The first 7 rows are patterns. Each new row is the sum of 2 different patterns, raised or lowered, with some noise. Before adding, each is slid sideways (what falls off one end comes back at the other) and multiplied by a number that may be negative. Names go in the order of the patterns.
In the rows, 128 means zero.
Some rows, each with the names of its patterns after it:
[128 117 116 156 102 128 147 102 159 162 151 129 121 102 152 147  97  95
 125  99 143 106 125 118 106 103 124 131 149 138 154 141 128 101 127 153
 150 109 129 117 122 126 157]
Q839
[108 123 139 161 105 154 117  94 122 150 141 134 129 131 106 137 132 122
 156 108 119 155 135 148 101  96 118 134 115 127 132 127 120 150 141 139
 101 106 154 106 124 105 127]
Q305
[160 144 130 119 116 142  97 131 145 119 134 130 136 134 114 139 107 104
  97 135 154  95 132 162 108 117 138 155 123 156 126 148 128 155 148 129
 130 124 132 118 147 108 129]
Q93
[144 136 130 142  95 157 118  95 135 154 123 142 117 112  95 129 155 152
 133 154 159 148 101 136 152 151 159 112 112 132 133 137 151 162 150 120
 145 100 103 160 146 135 124]
Q547
[125 154  95 157 115 137 152 151 153 147 109 152 154 112 100 146  99 161
 150 150 152 113 122 144 154 151 130 144  99 125 158 124 152 149 130 141
 153 142 122 147 106 128 140]
Q796
[132 110 161 112 152 140 138 127 101 146  97 115 134 114 152 111 112 124
 162 126 140 137 151 161 150 145 139 144 161 121 125 154 152 100 109  99
 113 120 116 102 114 114 146]
Q773
[ 97 155 158 124 133 153 129 144 157 106 110 153  94 160 112 126  96 157
 141 101 156 104 154 155 113 107 122 156 156 158 110 134 147 115 121 150
 105 153 156 155 126 143 132]
Q405

New rows, each followed by the names of its patterns:
[123 137 162 139 138 116 155 144 127 162 149  99 135 134 173 147 174 138
 136 163 112 111 125 125 139 153 145 144 146 190 145 182 128 176 149 138
 137 181 126 147 148 139 102]
Q839 Q305
[136 184 131 188 120 167 167 154 154 199 128 192 162 152 155 164 157 164
 147 145 125 193 160 140 177 123 163 202 168 180 131 115 128 151 158 149
 182 179 135 176 172 175 126]
Q305 Q547
[ 87 138 111 126 139 123 160 150 100 132 170 135 136 162 123 168 172 162
 163 110 126 161 127 164 115 137 107 133 177 117 177 165 131 154 133 160
 143 155  91 137 137 124 135]
Q796 Q773
[145 121 125 125 163 121 109  99 105 133 106 101  91  93  94 116 117 118
 147 156 114 104 137 150 177 169 121 145 147 141 143 140 129 139  86 168
  89 118 139 107 184 143 180]
Q839 Q773
[116 132 151 163 118 160 100 117 138 154 139 147 170 141 121 173 123  95
 126 107 129 138 143 111 170 123  93 167 124 170 151 125  82 113 174 145
 174 126 135 157 134 130 142]
Q796 Q405
[184 140 198 163 150 162 186 139 110 158 145 179 147 149 176 163 149 144
 162 119 103 165 164 146 195 122 113 131 153 159 181 146 152 203 191 111
 190 149 190 185 171 117 149]
Q547 Q405
[148 170 142 142 165 123 118 111 117 152 149 131 104 143 157 122 160 184
 149 186 152 150 169 169 150 156 141 140 188 123 160 137 124 171 138 189
 131 165 152 131 156 146 153]
Q796 Q773
[ 55  85 119  74 122  84  78  77  74 142  86 110 103  95  91  56  84 130
  90  92 101 108  81 125  75  93 102  88 102 113  66  52 101 105  87 118
 109  73 104  88  52 115  79]
Q547 Q796
[ 85 134  93 132  75  89 124 161 132  84 135  86 167 129 117 133 101 122
 114  89 106  87 153  95 105 150 135  96 143 133 127 161 133 116 155 158
 133 148  94 164 152 130  84]
Q773 Q405
[165 126  72 126 136 133 112 101 113  95 129 123  98 153 118  98 130 157
 160 135 121 129 144 144 142 147 111 118 159 114 154  87 103 140 113 154
  94 158 130 121 149 131 128]
Q305 Q773
[116 165 117 157 125 137 103 139  94 123 154 117 115  82 108 145 129 142
  98 103 137  59 139 139  82 115 102 152 153 116 120 108  96  81 124 151
  63 107 139 125 129 100 165]
Q305 Q93
[170 137 164 154 178 150 153 171 166 173 205 161 168 152 190 178 202 146
 210 173 173 208 142 142 151 173 172 204 137 157 223 214 175 192 146 200
 151 181 203 187 183 166 156]
Q839 Q93
[117 144 105 136 103 143 162 135 137 128 140 156 102 118 130 124  70 104
 108  80 115 128  75  96 115 153 118 120 149 117 140 149 142 120  94 131
  92  98 138  88 143 125 110]
Q93 Q773
[125 139 166 150 134 117  92 140 140 106 105 112 128 152 108 123 154 139
 143 153 150 165 169 170 164 127 118 154 134 172 106 131 126 137 159 148
 165 145 129 173 105 151 166]
Q839 Q773
[105 139 116 120  86  87 137 116 126  89 108 120  96 138 127 101 148 113
 125 137 117  89 114 150 129 133 132 108 127 105 178 101 134 112 125  86
 106 127 126 129 128 161 154]
Q839 Q796
[149 140 109 101 143 168 125  81 147 112 162 115 144 127 106  81 150 108
 154 168 158 121 115 107 129 150 168 108 131 125 103 144 163 105 119 108
 178 140 142 144 121 159 152]
Q839 Q305
[140 114 173 127 106 148 132 149 151 175 125  98 155 111 109 141 120 142
 145 146 119 193 120 164 148 184 149 149 172 128 173 151 117 150 177 169
  98 108  98 141 129 116 130]
Q773 Q405
[142 139 161 127 158 127 176 145 155 182 157 187 168 112 162 171 148 140
 158 156 176 156 180 167 138 141 161 188 166 170 190 153 147 158 177 170
 144 170 179 169 142 152 148]
Q93 Q796
[155 130 182 173 147 131 156  99 169 180 181 149 131 131 152 165 186 146
 151 110 160 152 142 180 141 167 178 182 154 133 140 143 159 129 119 162
  93 179 116 148 156 145 147]
Q839 Q796
[156 103 138 146 128 160 120 141 133 193 160 185 144 143 199 157 135 171
 165 166 115 146 143 166 101 123  97 115 137 133 125 126 140 142 167 124
 147 112 162 160 162 130 143]
Q93 Q773
[122 122 135 114 156 171 142 121 152 108 143 123 115 110 133 114 161 141
  92 127 133 170 147 149 153 138 112 129 107 155 178 155  94 103 123 130
 128 164 144 137 130 114 129]
Q305 Q547
[150  93 118 127 125  93 149 130 108 130 158 119 133 132 144 103 139  97
 130 123 163 137 101 106 133 123 118 143 105 101 149 143 132  93 130 136
  81 141 111  87 112 125 134]
Q839 Q93
[164 171 188 160 151 119 188 164 129 178 186 171 149 163 188 193 190 174
 191 188 218 202 182 180 177 198 154 181 167 186 170 164 150 146 156 171
 122 162 172 172 178 157 198]
Q93 Q773
[112 101  96  72  95  63  94  81  82 119  92 118 134 102 106  83  96 148
  85  82 101  71  78  61  54  96  66  71 103  96  95 133  49  63 113 103
 144 125  94  95 107 121 108]
Q796 Q773
[ 69  72  95  74 127  77 119 118 110  75  78 137 124  84 143 129  96  59
 110  98 127  66 106  72  83 100 131 109  91 104 112  98 106  94  65 132
 143 136  88 126  78 110 127]
Q839 Q93
[177 169 172 153 104 170 194 159 137 167 145 158 173 155 131 158 112 196
 114 148 140 149 180 153 190 131 167 151 157 151 116 144 172 147 146 135
 162 133 124 144 127 173 188]
Q839 Q405
[143 110 115 140 181 124 137 116 140 125 124 136 163 114 137 121 141  92
  87 148 147  92 116 109 134 102 138 104 129  82 126 112 116  96 146 128
 102 157  77 108 103  96 114]
Q839 Q93
[ 86 157 154  99  86 104 147 134 174 107 109 143  96 103 145  97 126 138
 151 109 154 129  86 151 129 144 108 154 118 119 130  89  95 162  74 128
 119 146  83 172 107  84 134]
Q796 Q405
[205 183 151 159 171 180 155 204 170 168 143 134 160 192 139 165 157 143
 177 189 146 138 196 108 211 145 125 113 187 179 147 175 168 181 170 157
 134 154 176 184 205 135 189]
Q93 Q405
[162 126 139 121  85 114 154 143 136 171 138 135 159 122 129 154 111 103
 140 113 146  75 127  95 119 140 134 125 148 111 128 136 131 115 165 106
 163 154 166 158 122 105 135]
Q796 Q773
[146  96 125 118 144 136 132 143 146 135 118 106  93  90 113  89 150  93
  77  85 131 133 106 141 124  81 121 103 138  99 140  87  92 127  73  63
  69  95 106 128  76  74 149]
Q839 Q773
[ 75 109 108  74 131 118  83 123 102 104  87 154 133 109 126  93 109 129
 112  74 131  84  96 112  87 105  77  74  91  86 104 113  90  91 126 144
 146 133  95 102 151 102 118]
Q305 Q773
[112  77  82  72  97  91  84 111 101  66 131  96  71  73 134 114 127 143
  97  97 132 119 101  99  94 103 101 136  71 129  77 120 131 121 110 112
 128  94 110 102  99 123 101]
Q773 Q405
[170  98  99 120 117 162 122 181 140 100 123 102 123 117 118 116 125  99
 102  81 107 118 109 116 106  79 107 114 106  92 174 164 129 125 129 141
 139 134 139  98 148 122 103]
Q547 Q773
[129 122 121 136 117 166 137 125 112  97 169  74 151  98  93  96 102 129
 134 125 113 135 162  92 162 105 111  77 104 130 124  90  73  86 110 103
 143 103  97 134  83  89 145]
Q796 Q773
[ 82 103 124 115 105 137 127 114 111 109 127  76 101 118 126  70 103 136
 119  88 105 158 138 130 139 113 103 126 118 133 127 105 100  89 136  88
 141 151 109 121  90  90 132]
Q93 Q796
[126 141 140  90 127  83  54  85 143 107 146 142  89  80 117 122  97 132
  94  91 169  95 145 122  82  81 121  87 121 134 148 106 109 104 119  68
  68 120 119 104  75  94  67]
Q305 Q547
[117  72 147 137  93 139  55 136  85 127  85  84 153  65 120  78 108 120
 138 119 101 106  96 138 109 100 146 108  84 151 104  57  63  85  80  97
 127  61  69 100 116  86  89]
Q773 Q405
[114 124 137 110  93 164 113  98 114 100 134 140 139 114 145 117  97 120
 124 147 143 168 101 104 117 123 109 145 116 101 177 132 132 187 105 100
 126 103 160 159 152 118  98]
Q547 Q796
[140 157 116 119 140  94 106 144 125 119 132 128  99 160 101 157 154 175
  86 124 128  72 173 110 101 134 159 136 100 107  68 164 109  74 141 150
  95 157  88  77  71 129 133]
Q547 Q405
[160 145 106 180 124 155 142 117 128 171 148  89 159 113 148 138 101 104
 119 148 144 137 128 145 132 109 156 165 143 168 164 167 154 161 150  99
 154 171 108 156 135 129 139]
Q773 Q405
[113 156 160 155 125 154 114 120 159 181 179 156 143 184 180 101 123 174
 134 193 144 145 164 133 142 169 189 177 134 165  94 113 187 153 162 150
 153 158 156 160 106 177 113]
Q547 Q796
[124 125 138 105 121 158 156 109 125 107 134 103 124 165 160 121 175 140
 128  93 142 143 148 182 102 100 141 133 119 147 148 130 144 157  93 140
 138 157 141 154 124 133 157]
Q547 Q405
[136  85 128 130  97 108 156 104 117 161 123  88 159  63 128  91 101  99
 152 117  77 127  98 133 164 108  78 120 129 129 143  96 110 130 112 100
 159  99 132 147 130 139 112]
Q796 Q405
[112 188 166 124  95  96 128 123 110 133 127 171  98 166 181 138  88 118
 145 124 147 143 131  89 105 143 144  86 140 150 100 105 135 117 156 150
 135 111 136 117  97 143 128]
Q305 Q547
[135 130 116 144 103 104 151 122  95 144  88 117 156 145 135  71  69 103
 106  83 101 139 114  94 121 110 139 104  95 140  90  98  72 100 104 102
 149 167  71 132 104  88 104]
Q305 Q547
[ 88 123  89  94  82  77 105  87  71 105  95 102  81 105  57  79  94  78
  68  60  89  74  86  98 123  60 128  83  44  80 104 110 104  84 119  71
  86 104  84 114  68  83 121]
Q305 Q93
[125 106 164 115  89 111 138 110 131 141 121 118 134 135 146  85 187 108
 127 150  84  79  90 115 156 136  88 127 185 153 158 137  99 136 118 153
 160 143 115 111 113 112 135]
Q839 Q796
[172 125 173 145 139 140 163 157 169 109 117  89 131 160 155 129 154 158
 172 120 133 186 145 188 136 133 142 126 161 137 165 165 123 174 104 107
 170 183 145 145 159 167 164]
Q547 Q773
